The rows are grouped in 4 different ways at once. Each group adds its own fixed numbers to the row, and there is some noise. The rows also spread widely along 12 directions, which tell nothing about the answers.
In the rows, 128 means zero.
Known rows, each followed by its group in each grouping:
[176 131 111 143 143 123 115 143 110 101 196  75 125 156 101 112 135  61
 136 113 162  82  94 121 101] => H T nomil (1)
[ 93 134 104 105 118 102 136  75 122 144 111 123 136 119  66 166 132 117
 151 124 153 116 158  98 102] => X P Gezu (2)
[ 91 150 155 135 137  91 136 146 108 120  90 147  94 107 145 126 124 154
  73 195  86 165 154 117 108] => E Z gozav (3)
[122 136 105 102 150 131  89 131  87 133 157 124 133 114 165  88 129 118
 109  57 112 108  97 175 142] => J P ruf (1)
[ 68  90 135 109 144 167 172 113 118  83 168 109 133 131 181 112  82  72
 143 133 104 140 172 199 101] => H M bar (0)
[ 77 175 186 130  95 124 104 103 124 129 127 141  95 160 156 112  98 127
 111 116  92 160 135 146 140] => J N gev (0)
[117  92 106 128 184 122 110 130 116  82  65 164 167  76  86 176  83 114
 117 143 114 142 166  68 142] => D T ruf (3)
[164 152  99 184 119 137  80 115 162 119 137  85 122 186 118 151 156 131
 177 156 148 180 120 107 105] => R M Gezu (2)
[107 152 159  96  50 190 128 126 175 110  93 163 131 171 121 133  94 141
 156 132 122 115 112 166 168] => D N gev (0)
[148 118  87 105 124 167 148 199  73  52 163 149 118  81 142  94 144 114
  82 139 135 105 122 198 186] => R Z gozav (1)
[150 177 113 144 114 125  84 115 133  82 137 108 121 164 120 145 110  94
 130 100 141 176  89 141 131] => X T nomil (0)
[136 130  86 107 134 151 157 135 152 112  96 121 132  99 114 115 151 186
 141 127 126 136 116 116 118] => E P bar (1)
[113  87 133 148 169 191 134 103 132  55 179 119 140 129 143 108  70  74
 156  96 114 167 167 136 153] => H N bar (0)
[156 114  77 127 109 175 145 136 172  97  74 116 165 128 152 164 117 150
 187 167 135 177 109 185 120] => E P nomil (0)
[ 74  94 132  91 161 140 132 167 104 107 132 123 145 125 179 113  97  91
 110 151  84  92 146 142  88] => R Z Gezu (3)
[103 149 138 110  89 136 151 119 100  82 153 147 105 128  65 125 127  95
 105 129 151 100 169 124 171] => J N ruf (1)
[111 148 157 138 110 146  69 139 110  83 165 141 120 183 125 132  97  42
 110 126 122 113 120 128 135] => R T Gezu (3)
[154 105  65 132 155 139 164 123 125 148 149  93 122  93  87  81 180 184
 152 140 148  90 130  98 114] => E Z gozav (3)
[123 163 201 149 120  76 177  72  84 172 154 134  72 100  97  90 143 185
 100 131 128 158 156 130 141] => J T Gezu (1)
[136 116 108 164 123 148 102 121 132  98  96 134 157 135 174 169 100 129
 167 152 127 215 140 190 143] => R N nomil (0)
[165 171  79 158  76 104 136 114 151 115 102 124 102 136  40 153 181 174
 152 179 187 147 123  89 138] => D Z nomil (0)
[100 162 115  82 132 107 108 127 104 102  86 176 141 108  90 131 103 108
  82  73 112  79 102 103 144] => H Z Gezu (0)
[109 168 127 104 122 120  81 158 111 102 149 134  95 137  87  96 148 113
  84 109 126  72  92  61 131] => D P bar (2)
[108 147 172 135 136 127  52 140 102  89 145 159 129 179 116 135  91  38
  96  93 113  95 123  98 143] => R T Gezu (1)
[ 72 129 143 128 153 158  99 102  96 119 162 151 112 122 134  74 123 121
  92  85  92 120 157 121 147] => E M gozav (3)
[162 175  69 126  76 171 117 135 171  42  82 137 129 148  87 168 131 133
 133 146 139 199 117 125 154] => E Z ruf (2)
[110 144 127 152 137 114  91  60 130 116  73 179 143 127  64 166 104 123
 135  89 129 159 158  75 153] => E T Gezu (0)
[120 108  86 101 147 119 151  86 121 198 124  96 162  91 111 114 149 188
 183 101 143  92 110 130  84] => R P nomil (3)
[173 168  99 173 128 128  85 155 145  69  89 123 118 137 124 153 143 152
 110 160 129 219 118  91 147] => J T nomil (1)
[142 185  75 135 116  86  84 110 139 153 102  96 128 155 106 159 148 149
 150 124 149 128  70 130  86] => R M gozav (3)
[159 159  98 130 102 145  81 119 156 100 103 141 146 165  74 174 123 102
 153 118 154 122 100  91 152] => R Z bar (2)
[174 127 113 169 125 123 113 112 108 148 171 119  95 122  96 102 177 157
 137 143 160 131 130 114 162] => D Z bar (2)
[114  53 146 124 175 181 109 144 102 110 152 135 167 116 181 127  73  53
 147 119  97  98 162 176 157] => J P gev (1)
[165 112 117 137 172 160 119 135 119  97 125 139 140  98 102 123 111 134
 123 119 121 133 133  89 188] => J Z gozav (2)
[145 120 189 176 147 109 125  62 155 203 119 115 127 141 122 124 112 186
 192 136 129 165 125 113 117] => D P nomil (0)
[ 81 134 138 128 126 119 126  88 109 128 151 131 119 139  66 105 131 107
 131 100 139  81 162  74 118] => E N nomil (0)
[117 131 150 141 160 118  87 128 146  92  77 132 157 158 150 175  59  86
 146 128  98 163 116 111 101] => R T Gezu (0)
[155 101 118 108 135 162 163 184 111  70 176 100 128 132 112  94 117  76
 137 144 138  45 106 155 136] => E N ruf (0)
[104 124 181 142 127 109 174  80 124 149 140 126 108 135  69 120 130 132
 138 151 134 110 186 105 116] => E M ruf (1)

New rows. What belongs after each?
[174 134  83 116 115 118 165 151  98 100 137 104 122  91 107 125 138 122
 136 132 151  96  81 192 126] => E T gev (0)
[146 140 149 156 137 124  86 140 146 162 152  70 114 186 181 100 131 134
 154 132 106 125  98 131  92] => J N gev (1)
[ 95 130 142 126 122 136 119 147 155 138 104 118 123 150 100 124 147 145
 130 192 119  95 149  39 103] => J P nomil (3)
[128 110 146 129 159 133 132 109 110 158 207  79 123 150 150  66 131 102
 139  89 121  89 121 139  89] => H Z nomil (1)
[126 126 135 166 156 120 121 110 109 100 137 149 104 108  83 121 132 122
 101 152 122 151 171  69 150] => E Z bar (3)
[164 133  62  93 128 101 138 120 124 157 132  73 145 128 127 144 134 127
 171 115 155  87  65 173  77] => D Z bar (2)
[116 113 120 149 145 106  87 130 126 181  60 156 142 124 158 130 151 178
 136 148 106 117 133 117 127] => E N bar (0)
[149  90 106 132 138 175 117 143 136  96  91 166 161 117  97 144 118 119
 136 154 125 108 151 112 177] => E Z ruf (3)
[197  94  81 194 190 107 112  97 122 145 177  58 136 128 115 135 148 126
 192 125 169 152 133 121 117] => X N bar (1)
[152  89 100 131 134 159 165 117 188 145 112  80 153 172 108 136 142 138
 207 172 143  99 146 104  76] => E Z Gezu (1)
[ 94 131 189 127 152 123 109  96 109 103 146 129 135 142 127 145  37  47
 122 104  86 131 137 138 114] => E N gev (3)
[108 145 149 112 159  94 120 173  82  80 120 148 102  84 138 113 102 117
  52 134  84 138 130 123 133] => D Z gev (1)
[135 126 110 125 130 158  62 134 123 129  99 137 161 126 208 147 108 129
 131 108  99 197 105 202 146] => X P nomil (2)
[138 130  80 140 134 129  92 107  92  91 111 167 157  99  87 167 104 100
 143  90 156 127 127 149 187] => R N gozav (0)
[ 69 113  97  93 157 153  92 164 103 116 113 143 140 100 158  92 142 140
  88 120  88 102 143  92 125] => J P nomil (3)
[156  93  49 167 206 106  78 152  76  95 103 146 151  49 104 146 152 133
 111 117 134 133 150 106 179] => X M gev (0)
[155 166 176 106  96 133 136 116 157 174 117  96 126 171 139 108 118 161
 148 116 112 114  57 147  86] => E T nomil (2)
[ 85 133 194 108 101 167  83 129 120 144 133 158 127 159 201 101  73 116
 115 111  70 129 114 199 149] => D N gev (3)
[160 127 170 152 105 147 165 119 143 123 202  59  99 172 120 106 117 116
 175 174 148 138 122 147 102] => D N nomil (2)
[126 115 140 123 135 176 185  94 136  87 179 107 116 132 113  88 108 122
 148 108 121 153 161 146 127] => E Z Gezu (1)
[ 94 149 115 102 124  71 169 102  79 129 183  70 106 117 119 124 119  79
 136 126 149 101 117 174  65] => J P nomil (0)
[169 126 104 138 133 142 110 179 123  89 106 135 127 102  93 141 143 139
 116 168 133 113 113 105 163] => D M gev (2)
[ 53 120 154  95 153 112 154  99  94 145 150 133 112  82 108  74 122 135
 107  84 100  80 157  96 102] => H P gev (0)
[117 136  58  89 140 131 100 180  74  91 126 159 125  84 119  99 161 121
  71  97 132  63 109 140 174] => X Z gozav (0)
[134 148 172 122 108 199 126 177 152  58 137 139 115 160 139  85 111 130
 100 138  99 138 118 121 161] => E N nomil (1)
[132  92 178 150 146 212 124 132 159 108 127 147 139 135 152  86 112 167
 143 129 100 166 158 109 183] => X T nomil (0)
[ 98 131 146  84 139 177 151 136 150  72  98 148 143 118  79 110  92 135
 117 106 108  99 135  51 152] => J T nomil (0)
[ 92 131 159 106  95 159 202 124 129  99 150 123  91 106 101  92 143 163
 113 159 125 145 184 131 133] => X T gev (1)
[148 171 146 154  99  99 147 110  85 118 210  91  73 130 129 102 135 121
 127 149 147 170 101 201 116] => R P Gezu (3)
[ 94 137  80 126 101 159  88 161 156 128  95 129 130 148 140 105 188 178
 144 150 129 117 127  88 110] => R P nomil (0)
[156 185  45 119 100  83 100  90 125 143 100 124 116 117  43 154 178 165
 137  98 176 118  89  86 126] => D Z bar (2)
[109  55  79 130 182 159  77 131 131 160  90 133 191 130 158 150 131 117
 165 136 113  88 163 121 122] => X M Gezu (3)
[ 93 101 116 115 129 166 134 157 152 108 141  90 148 174 140 120 131  98
 170 165 129  76 140 119  78] => R M nomil (0)
[167 139 107 153 139  92 125 108 101 138 183  72 117 139 112 125 143  90
 154 121 158 121  97 163  86] => E P nomil (1)
[138  90 110 125 171 119 120 119 152 167  70 103 175 125 145 158 103 162
 183 142 114 128 123 108  85] => D N Gezu (2)
[118  89 128 134 175 152 160 114 126 106 163  92 138 121 163 112 103 105
 147 126 112 147 157 162 102] => H M bar (1)
[177 127  85 146 139 101 126  92 113 164 134  88 148 114 104 158 142 140
 169 136 165 134 103 176 118] => X M nomil (3)
[131 136 137 184 109 111  99  80 136 169 156  95 101 189 143 128 156 121
 163 164 132 177 156 133  89] => E Z Gezu (2)
[115 146  82 116 108 119  95 178 104  93 113 135 125 128  88 139 177  97
  83 164 144  72 129  82 121] => H M nomil (2)
[142 136 135 133 156 107 116 134 132 136 159  72 114 161 150  96 113 118
 151 114 119 111  77 130  74] => D T Gezu (0)
[142 117  94 132 133 177 101 168 172 127  75 136 141 150 175  96 157 189
 143 145  96 134 109 119 131] => E Z Gezu (0)
[158 144 104 155  82 131 139  76 126 159 157 112 110 153 123 125 160 139
 178 129 169 132 110 217 139] => E M bar (0)
[171 145 122 163 140 118  82 159 109 127  76 161 134 107 145 138 143 169
 105 150 119 149  96 143 189] => J M nomil (0)
[168 130 162 128 145 121 154 145 156 168  82 114 132 117 144 120 129 213
 145 167 103 137  92 109 115] => R Z bar (2)
[ 92 172 124 102 108 102 131  74  71 122 187 118 104 119  72 106 126  90
 102  72 147 100 127 126 120] => J T nomil (3)
[149 122 107 117  82 177 129 132 135  97 115 174 136 117  66 138 145 136
 143 135 166 100 139 141 202] => D P ruf (1)
[181 107  84 166 171 131 141 124 127 102 151  97 125 112  89 105 147 141
 158 128 146 134 131  99 135] => E Z ruf (0)
[166 150  80 163  76 130  96 139 135 121  93 149 118 146  96 159 176 148
 149 181 174 120 120 128 184] => J N bar (0)
[189 126 160 193 151 121  90 131 161 191 114 103 121 166 138 105 158 186
 154 182 115 138 103  80 113] => E Z nomil (3)
[ 90 148 120 141 119  75  74 125 102 162  85 142 136 134 124 159 142 134
 117 161 125 121 139 104  98] => R N nomil (3)
[183 153 116 112 136 124 142 110 112 134 160  91 129 123 108 124 115 123
 149  92 144 101  61 167 140] => J M bar (2)
[141 197 150 121  93 123 101 185 130 109 122 126  85 142 100 101 165 165
  83 147 115 101  75  87 135] => R M gev (2)
[148 180 128 122  96 114 132 125 140  94 133 109 108 158  47 142 135  99
 120 136 154 102  99  67 107] => H T Gezu (2)
[115 116 138 152 155 144  64  88 124 123 155 127 144 163 113 140  78  70
 155  95 127 119 136 108 141] => D N gozav (3)
[146 128 147 162 130 161  66 141  85  90 194 140 111 137 180 105 116  79
 114 112 116 172 114 192 178] => R P bar (2)
[172  98 134 165 144 123 172 127 151 159  98 115 125 110  80 114 170 201
 168 187 145 111 147  75 126] => E T ruf (0)
[ 99 149 188  80  73 157 177 110 121 106 112 188 115  95  81 122  81 140
 120 119 122 102 123 170 189] => D P gev (0)
[111 113  82 104 123 193  87 119 183 138  97 128 172 172 136 130 129 140
 181 109 122  99 117  99 117] => R Z bar (3)
[ 26 115 144 122 164 105 137 142  89  78 156 109 103 124 125 103 114  75
  87 159 100 114 208  56  82] => J N nomil (0)
[118 134  76 126  92 158  96  89 159 139 129 101 143 182 117 154 140  96
 189 123 153 123 125 142  95] => E P gozav (2)
[128 123 116 145 157 111  85 158 119 136  99 118 140 137 166 118 134 137
 126 140 103 121 107 125 103] => E N nomil (0)
[141 194 164 103  85  92 141 154 109 116 100 149 103 117 121 136 117 149
  82 139 114 131  80 172 139] => R Z gev (1)
[ 89 183 126 104 107 126 141 169 135  92 139 101  84 151 133  83 151 156
 100 146 115 113 100 119  91] => R M gozav (0)
[121 146 124 137 116 160 107 158 121  68 121 159 104 100  98 108 130 158
  90 145 114 155 142  94 181] => D N gev (3)
[105 152 151 134 125 108 102 148 110 164 156  86  92 172 225  81 137 131
 116 140  95 128  94 183  83] => J T gozav (0)
[174  83 105 160 177 160 152 144 149 111 146  84 142 123 120 108 148 144
 164 154 136 130 148 109 121] => H M ruf (1)
[155 132  80 110 137 142 113 117 109  70  92 163 164  93  64 186  89  83
 127 105 150 109 113 117 184] => J T bar (3)
[127 115 187 155 146  90 141 129  91 154 179 116  95 134  83  96 147 106
 114 171 143  65 157  86 134] => X Z nomil (0)
[126 156 163 149 128 161  70 125 141 102 148 141 122 185 113 120 110  94
 127 101 123 118 119 106 159] => R M gozav (1)
[132 119 144 142 158 114 127  95 111 119 142 117 146 135  82 154  88  73
 153 120 142  95 137 113 135] => J M nomil (0)
[145 156  56 132 132 106  88 154 124  77  67 152 139 114 111 168 143 123
  94 135 131 159 117 108 134] => H Z Gezu (1)
[129 141  84 116  99 179 132 160 109  85 125 171 112  80 124  87 166 186
 110 121 137 135 117 162 200] => R P gozav (0)
[145 114 143 109 163 110 158 156  74  92 106 168 136  63 128 129  94 118
  76 132 100 121 128 170 162] => E Z Gezu (1)
[114 131  62  85 136 118 150 117 122 149  92 121 155  91  92 125 141 181
 162  93 147  72 103 123 112] => R N gozav (0)
[128 136  89 133 139 141 104 148 123  59 101 147 130 119 114 140 122 103
 111 125 123 141 125 110 142] => E T bar (0)
[159 172 122 160  46 159  74 114 171 119 122 144 112 219  80 155 163 107
 154 156 169 127 134 112 178] => J Z ruf (1)
[ 88 139  89 103 145 143 117 136 153  72  50 147 157 116 113 158 113 151
 120 116 106 171 149  70 105] => R T Gezu (1)
[185 115  70 177 149 126 125 145 153 156 110  88 121 131 140 110 198 204
 172 175 144 132 104 124 110] => E M bar (0)
[157 122 119  92 126 182 120 174 134 106 118 143 143 115 107  93 138 143
 121 112 117  68  86 115 166] => E P ruf (2)
[169 139 149 162 120 129 131 110 129 172 173 110  92 140  93  67 175 197
 149 123 153 111 117 107 153] => D N Gezu (1)
[124 141 137 136 142 138 160  91 152 126 134 113 113 125  60  92 146 174
 133 115 129 137 157  45 115] => E Z nomil (1)
[107 139 124 146 143 109 131  52 141 151 105 115 128 106  79 140 129 167
 150  99 124 181 166  57  95] => H T gev (2)
[148 115  85  96 115 181 146  96 148 162 128 105 155 126 144 100 139 182
 185  78 131 114  95 178 127] => E N bar (2)
[145 122 137  93 156 168 162 127 171 105 123  87 166 148 118 125  81 116
 162 101 117 100  91 122  94] => H M nomil (1)
[ 95 160 116 121 138  51 119 156  78  89 120 117  98 111 154 150 114  72
  81 162 110 136 107 165  74] => E P bar (0)
[ 75 137 161 132 123 132 121 103 146 116 125 113 110 161 134 128 107 107
 126 148  88 166 175  93  83] => E Z gev (2)
[161 121  98 111 134 146 151 114 107 102 169 110 142 108  78 114 118  94
 159  89 160  75  90 158 139] => E P nomil (0)
[169 139 121 125  97 153 152 110 203 148 108  63 137 193 118 147 130 146
 206 161 144 129  86 119  63] => E T bar (2)
[119 123 148 117 106 147 168 124 123 177 163  91 104 135 166  58 165 185
 138 152 114 114 119 169  84] => E T nomil (3)
[118 160 100 158 124  81 112  79 106 158 147 123  86 121  59 108 186 155
 117 130 151 118 150  64 113] => E Z bar (3)
[160 119 150 121 175 133 126 151 165 114  82 102 164 131 141 156  79 132
 149 142 105 146  92 113 106] => X P nomil (1)
[144 119  94 115 114 165 137 137  90  64 164 139 135  89  98 127 125  82
 114 118 151 125 130 162 170] => H P nomil (2)
[210 117  74 147 147 145 144 140 148 111 147  89 137 122  84 126 146 135
 165 153 163 100  87 106 132] => H Z bar (3)
[ 82 136 172 109 138 142 161  93 106 138 157 144 104  96 138  69 116 180
 105 100  93 150 151 132 140] => R Z bar (3)
[160 163  78 120 139 102  97 129 144 138 120  85 135 161 100 140 138 118
 160 104 151  67  55 110 103] => J M bar (0)
[115 111 144 117 120 119 137 133 102 173 137 133 115 125 110  91 169 143
 115 150 122  60 151 111 124] => E Z ruf (2)
[100 108 163 119 130 172 152 155 145  80 142 108 127 164 146 104  98  85
 135 162 103 113 142 124  96] => E T nomil (0)
[168 117 151 124 121 165 175 132 169 169 138  89 121 143 129  80 141 190
 181 148 124  86  99 130 132] => J Z gev (0)
[135 157 150  92  94 134 122 110  86 122 125 177 142 113  95 147  83  95
 114  90 141  81  83 191 182] => R T gozav (3)
[133 164 135 129 110 119  87  97  85 110 148 159 120 130  80 129 120  82
  93  82 134 121 119 125 167] => E Z nomil (2)
[169 115 146 134  82 193 152 125 170 111 144 112 134 158  99 138 120 129
 189 177 158 134 119 147 150] => D P nomil (2)
[147 182 183  99 106 135 154 121 111  81 129 152 110 103  76 127  80 139
  88 106 120 145  86 145 177] => D M nomil (2)
[114 154 126  96  74 156 128 118 102 117 151 152 125 145 140 117 116  88
 122  99 140  84  95 237 164] => H M gozav (0)
[121 134 100  89 117 127 182 120 149 140 120  82 131 144 130 119 122 137
 168 137 132  88  98 166  68] => E Z gozav (0)
[159 141 122 134 114 143 127 144 159 190 133  80 113 164 149  84 167 201
 165 164 129  87  83 125 112] => J N gozav (3)
[ 73 149 134  68 141 119 163 140 126  98 104 117 133 120 105 113 102 118
 105 112 100  75 110 105  76] => E M nomil (0)
[134 143 114 142  98  97 143 167  85 136 157 105  90 106 119 106 179 155
 115 193 145  99 121 151 115] => R N gev (3)
